All groups share one centre, and each spreads out both ways along 10 directions, with some noise.
(in the rows, 128 means zero)
Some rows, each with its group after it:
[121 143 139 113 138 162 152 108 128 110 123 151 112 114 171 189 138 130
  91]
k_192
[121 142 155 151 140 111 126 145 125  80 104 162 122 140  74 184  88 161
  90]
k_694
[186 117 116 181 125 160 139 110  94 118 126 134 126 135 127 126 100 141
 131]
k_192
[ 98 103 130 153 127 128 117 134 102 151 107 105 129 109 100 126  96 122
  75]
k_694
[149  99 114 109 112 136 109 157 106 127  98 122 128 160 137 139 147 130
 112]
k_543
[174 115   4 159 117 131 167 114 126 141 159 120 116 121 103 153 125  88
 111]
k_543
[ 66 133 129 152 116 106 120 142 130 145 119 119  94 171 126  87 114 148
 113]
k_694
[160 120 134 133 112 103  91 200 122 114 105 115 113 198  42 109 114 163
 156]
k_694
[154 162 100 156 115 171 171  87 119  97 141 128  81 150 130 153 138 150
 146]
k_30
[162 141 126 106 139 148 137 134 165 118 121 119 120 114  73 110 137  89
 101]
k_543
[122 189  93 155 171 111 141 102 145 169 133 124 121 126 112 116  93 128
 148]
k_30
[ 83 179 145 132 131 126 133 118 183 124 137 116 124 127 116 126 144 101
  87]
k_543
[143 120  70 150  89 170 131 111 124 120 108 102 114 180 153 122 171 112
 121]
k_30
[149 142  65 150 186  61 142 110 128 177 118 173 141 115 103  99  52 153
 135]
k_594
[152 124 120 148 137  88 116  99 136 117 106 139 202 116 131 115 111 131
 123]
k_694
[183 148 121 173  94 129 105 117 108  98 123  92 177 163 116 143 140 152
 170]
k_594
[ 97 156 157 125 167 152 124 124 140 144  96 148 113 119 184 120 111 128
  77]
k_594
[146 117  81 160  77 130 121 124  87 145 152  88 137 157 158 143 156 160
 143]
k_30
[164 116  92 145 122 181 137 127  90 124 112 124  96 154 153 142 137 129
 122]
k_192
[ 87 156 159  83 159 130 108 115 175 116  77 143 137 126 132 119 142  91
 102]
k_30
[139 133 112 168 135 106  80 127 128 108  97 116 195 172 123 135 126 122
 183]
k_192
[160 169 147 153 109 207 122 107 105 102 117  61 126 123  80 160 150  99
 145]
k_594
[111 119 134 190 131  97 112 122  75 136 118 112 152 132 105 136  72 171
 147]
k_694
[104 136  96 164 148 131 142 118 129 122 101 159  96 142 120 128  96 123
  88]
k_694
[119 146 133 143 120 106 154  52 138  99 129 145 155 105 131 143 127 155
 115]
k_30
[138 137 129 174 113  89 130  97 130 116 155 130 166 132 142 113 118 169
 137]
k_594
[114 129 107 208 117 141 136 131 152  60 152 177 111 163 140 159 117 113
 104]
k_543
[132 113 152 126 111 140  96 175 128 105 108 124 119 184 118 110 141 127
 151]
k_694
[133 123 124 113 143 104  98 132 140  73  92 168 182 139 111 200 135  94
 165]
k_192
[137 128  96 111 128 203 146 136 130 141 120 110  63 138 155 123 164  80
 104]
k_192
[148 173 113 105 129 120 139 144 179 102 132 143 101 166  89 137 149 123
 138]
k_694
[152 130 145 164 129 113  99 122 124 112 100 123 189 129 128 129 112 137
 108]
k_192
[155 151 130 162 129 153 123  96 133  83 128 147 155 149 160 146 134 124
 181]
k_192
[159  96  88  67 125 112 143 155 125 146 136 138  92 131  89 115 142 122
 153]
k_594
[166 139 155 158 124 167 101 146  87 102  54 106 130 174 103 163 109 174
  76]
k_594
[130 168  91 141 175 151 110 140 161 135 112 136 126 163 137 127 135  70
 197]
k_30
[207 181 112 155 143  83 142 128 125 130 140 136 148 130  71 156  96 184
 126]
k_543
[147  57  92 136 105 154 116 164 103 129 101 108 110 151 103 102 136  97
 105]
k_543
[149 165 107  98 112 103 126 136 125 151 145  88 141 138 124 166 157 159
 138]
k_30
[112 132 100 174 121  92 140  79 118 142 138 115 161 111 128 114 107 144
 133]
k_30
[152  99 106 151 109 129 115 142 120 140 112 108 142 146 132  97 120 127
  98]
k_30
[160 170  44 120 130 107 156  70 162 122  93 137 145 134 127 166 144 142
  73]
k_594
[176 166  75  92 167 104 113 156 155 155  91 116 172 140  97 162 137  97
 126]
k_192
[212 113 106 131 126 149 123 102  64 114  73 131 140 173 144 133 127 185
 189]
k_543
[172 109 121 103 102 141 149 128 139 119 136  97 121 100  65 109 151 107
  78]
k_594
[102 151  77 115 131 119 136 107 137 134 125 131 115 158 147 167 154 114
 187]
k_192
[ 77 168 119 130 123  89 114 120 146 160 134  94 131 154 126 117 140 144
 169]
k_192
[144 124 122 169 156 150 118 140 114  77 120 178 104 173 116 152  96 126
 219]
k_594
[154 147 157 141 117 172 133  86  87 113  72 104 103 164 132 110 128 189
 151]
k_543
[118 100 139 200 129 109 118 124 114  92 127 157 142 139 112 108  87 142
 120]
k_543
[ 43 106 146 138  93 108 102 127 106 108 103 121 139 168 145 142 148 145
 155]
k_192
[121  75  89 168  88  99 118 113 111 149 114  88 167 119 125  77 118 137
  70]
k_30
[160 118 111 129  92 147 101 144 138 112 109  71 161 157 100 118 167  96
 127]
k_594
[118 145  60 135 133 137 117 142 137 125  64 142  91 211 167 150 146 148
 100]
k_694
[134 120 141 148 134 162 130 139 101  96 157 140  93 146  99 139 119 111
 230]
k_594
[162 143 135 118  96 104 121 132 107 156 141  83 144 146 121  98 145 178
 172]
k_694
[126 102 124 184 133 128 103 178 116  96 158 143 128 156  99 135 103 101
 183]
k_543
[110 133 127 187 154  99 115  99 122 124 122 139 163 121 102 104  83 128
 184]
k_30
[ 78 184 178 121 159 164 128  99 185 104 143 134 125 115 145 116 145  81
 158]
k_543
[113 140 147 150 106 116 123 101  80 161 145  74 154 108 132 147 120 167
 149]
k_694

New rows, each followed by its group:
[108  92 121 142 129 121  86 148 135 108  99 122 165 141 103 139 135  79
 148]
k_192
[189 162 111  81  77 113 132 146 117 158 156  50 133 155  83 118 177 169
 167]
k_694
[119 166 159 120 121 116 124 146 172  94 156 133 112 172  95 118 160 118
 188]
k_694
[118 146 124 130 146 150 158  86 163 102 127 140 115 107 120 123 132 103
 111]
k_30
[102 168 108 133 146 138 141  83 160 139 165 131 127 115 176 135 150  90
 195]
k_594
[168 162 126 130 138 145 147 131 151  98 129 160  96 163 125 126 127 153
 141]
k_694
[126 134 132 127 126 201 121 149 142 135 134 102  77 153 144  96 156  78
 140]
k_192
[144 162 174 167 105 138 131  88 116 110 134 107 141 122 143 147 126 187
  87]
k_594
[ 86 112 151 159 124 118  89 152 107 122  94 119 153 157 138 137 118 136
 138]
k_694
[118 176 122 167 156  62 132 100 100 131 151 148 160 114 100 173  73 186
 193]
k_192
[129 149 142  63 132 140  92 178 146 105  55 117 115 199  99 156 165 128
 122]
k_30
[150 102 160 161 105 128  96 165  72 123 129 122 147 162 157 132 115 174
 152]
k_30
[190 100 145 111 116 118 115 167  94 121 153 136 132 148 120 107 131 161
 202]
k_594
[ 93 157 163 134  97  97  95 130 104 115 116 103 158 167 147 172 143 190
 154]
k_694
[ 90 181 132 135 113 109 143 101 136 147 158 116  97 136 139 129 128 181
 136]
k_694
[129 176 152 132 154 201 134 107 110 121 106 114  82 120 124 170 125 108
 136]
k_594
[142 159 135  95 136 143 160  93 153 146 175 126 116  83 157 118 146 120
 143]
k_594
[ 89 161 120 151 139 121 129 106 108 127 132 137 126 142 157 183 126 151
 182]
k_192
[ 82 152 124 179 133 122 118  94 150  95 152 157 139 168 199 142 140 123
 187]
k_594
[125 143 113 144 140 112 146 106 121 143 111 122 119 103  83 134  94 146
  87]
k_594
[ 86 132  84 103 112 133 133 117 138 143  78  91  99 143 104 155 162 108
  83]
k_594
[177 122  87 174 133 100 141 102  98 163 113 133 135 144 134  78  88 193
 132]
k_694
[163 113  96 178 124 121 111 178  81 109 153 142 127 172 118 176 110 146
 195]
k_543
[162 140 141 159 128 189 129 105 107  91 120 138 128 152 194 163 140 136
 137]
k_192
[110 122  94  68 122 140  98 168 168 115  82 114 129 175 117 143 190  71
 129]
k_192
[ 95 198 136 182 148 140 134  60 171  95 125 129 134 146 127 120 122 119
 178]
k_543
[ 96 138 150 161 132 120 121 146 127 102 150 112 129 128  60 145 108 109
 185]
k_694
[134 154 100  95 114 143 159  82 149 155 104 103 115 113 144 121 155 141
  56]
k_543
[124 183 121 135 134 177 133 124 131  90 112 127  71 187 125 174 153 133
 196]
k_30
[ 75  80 118 152  94 152 128 112  83 105 113 128 100 144 156 153 134 138
 125]
k_192
[136 112 164 121  81 101 141 105 105 101 137 114 157 109 120 155 138 187
  94]
k_30
[155 108  94 158 123 139 109 153 126  95 111 130 131 168 101 125 128 106
 145]
k_543
[172 147 124 122 145 146 144 118 104  96  88 171 100 158 117 177 113 180
 133]
k_594
[112 138 104 163 137 163 149 118  94 145 112 121  79 135 129 149  94 147
  99]
k_694
[135 136  69 153 148  79 111 130  93 164  94 122 143 166  99 134  93 173
 166]
k_594
[123 137 120 125 107  95  84 130 159  89  88 114 198 187 135 121 169 128
 165]
k_192
[ 97 143 206 131 144  82 122 159  99 128 144 142 111 102  80 142  70 195
 127]
k_192
[202 116 153 115 122 131 115 120 107 107 101 126 190 115 136 149 131 149
 113]
k_694
[135 122 115 127 114 124 175  85 106 133 141 140  93  95 128 148 110 175
  77]
k_192
[173 123 133 127 114 124 108 161  97 118 109 105 147 158 100 136 131 158
 140]
k_694
[149 137 117 123  72 152 158  83 119  83 138 111 114 141 132 173 172 151
 127]
k_30
[107 136 140 154 118  89 117 112 116 139 123 120 144 134 129 116 109 173
 122]
k_694
[125 167 108 153 135 108 147 108 118 142 112 108  92 141  53 126  93 170
 122]
k_30
[172 118 159 178 130 109 136 128  95  97 152 144 135 109  58 124  72 172
 157]
k_30
[105 134 117 132 135  80 117 107 142 166 128 113 188  99 142 111 116 125
 113]
k_30
[131 116 142 140 113 114 120 137 111 130  78 122 130 140 101 135 108 183
  37]
k_594
[112 167 135 127 113 154 124 106 121 138 127  96 130 140 166 156 157 138
 133]
k_594
[149 159  43 119 144  84 153  92 124 153 113 138 127 133 111 155 115 154
 140]
k_594
[181 132  84 130 114  93 112 125 115 120 122 132 162 175 140 139 134 168
 185]
k_594
[170 140 134 108 118 174 131 140 132  68 117 138 100 170 105 174 171 118
 169]
k_30
[170 133 129 158 142 141 127 173  99 162 137 120 103 142 125 106  92 157
 113]
k_30
[117 130 133 139 122 100 103 113 139 115 111 121 187 126 133 127 127 127
 133]
k_694
[131 124 129 159 129 131 131 144 131 133 152 115 101 143  80  74 104 122
 174]
k_694
[165 115 103  89 119 130 115 163 122 150 101  94 136 134  86 119 148 113
 107]
k_543
[ 98 143 192 106 101 151 106 177 124  91 134 108  97 159 104 161 157 127
 148]
k_694
[152 103 139 130  69 151 132 127  89 113 136 108 107 150 164 148 159 183
  89]
k_30
[150 119 155 183 137 117 115 138  95 138 192 141 172 107 169 116  97 129
 205]
k_30
[153 130 151 134 156 151 117 153  96 133 138 128 116 143 123 118 104 134
 214]
k_594
[118 150 150 105 105 114 106 161 105 126 132  94 127 158 105 170 148 164
 167]
k_30
[180 151 128 172 127 134 118 112 111  91 139 136 157 162 149 149 125 158
 209]
k_594
[161 140 180 142 144 184 132 132 106 129 152 105 108  94  86 120 106 107
 163]
k_594
[179 133 171 120 141 140 108 155 114 121 144 153 135 148 176 110 128 150
 178]
k_594
[116 136  83 174 137  93 135  99 142 129 125 142 151 127 106 116  94 129
 124]
k_594
[127 120 170 132 128 192 118 137  92  95 122 125 109 134 143 172 133 116
 145]
k_694
[109 123 153 153 144 148 131 135 123  86  85 177 100 155 166 147 106 157
  86]
k_694
[ 75 127 154 122 127 142 110 152 141 119 123 102 110 143  86 120 139  90
 155]
k_30
[ 99 150  66 117 108 100 135 132 118 186 117  78 102 163 118 117 138 156
 127]
k_192
[134 117  70 165  87  58 159  84 131 110 170 132 154 128  78 120 127 160
 149]
k_594
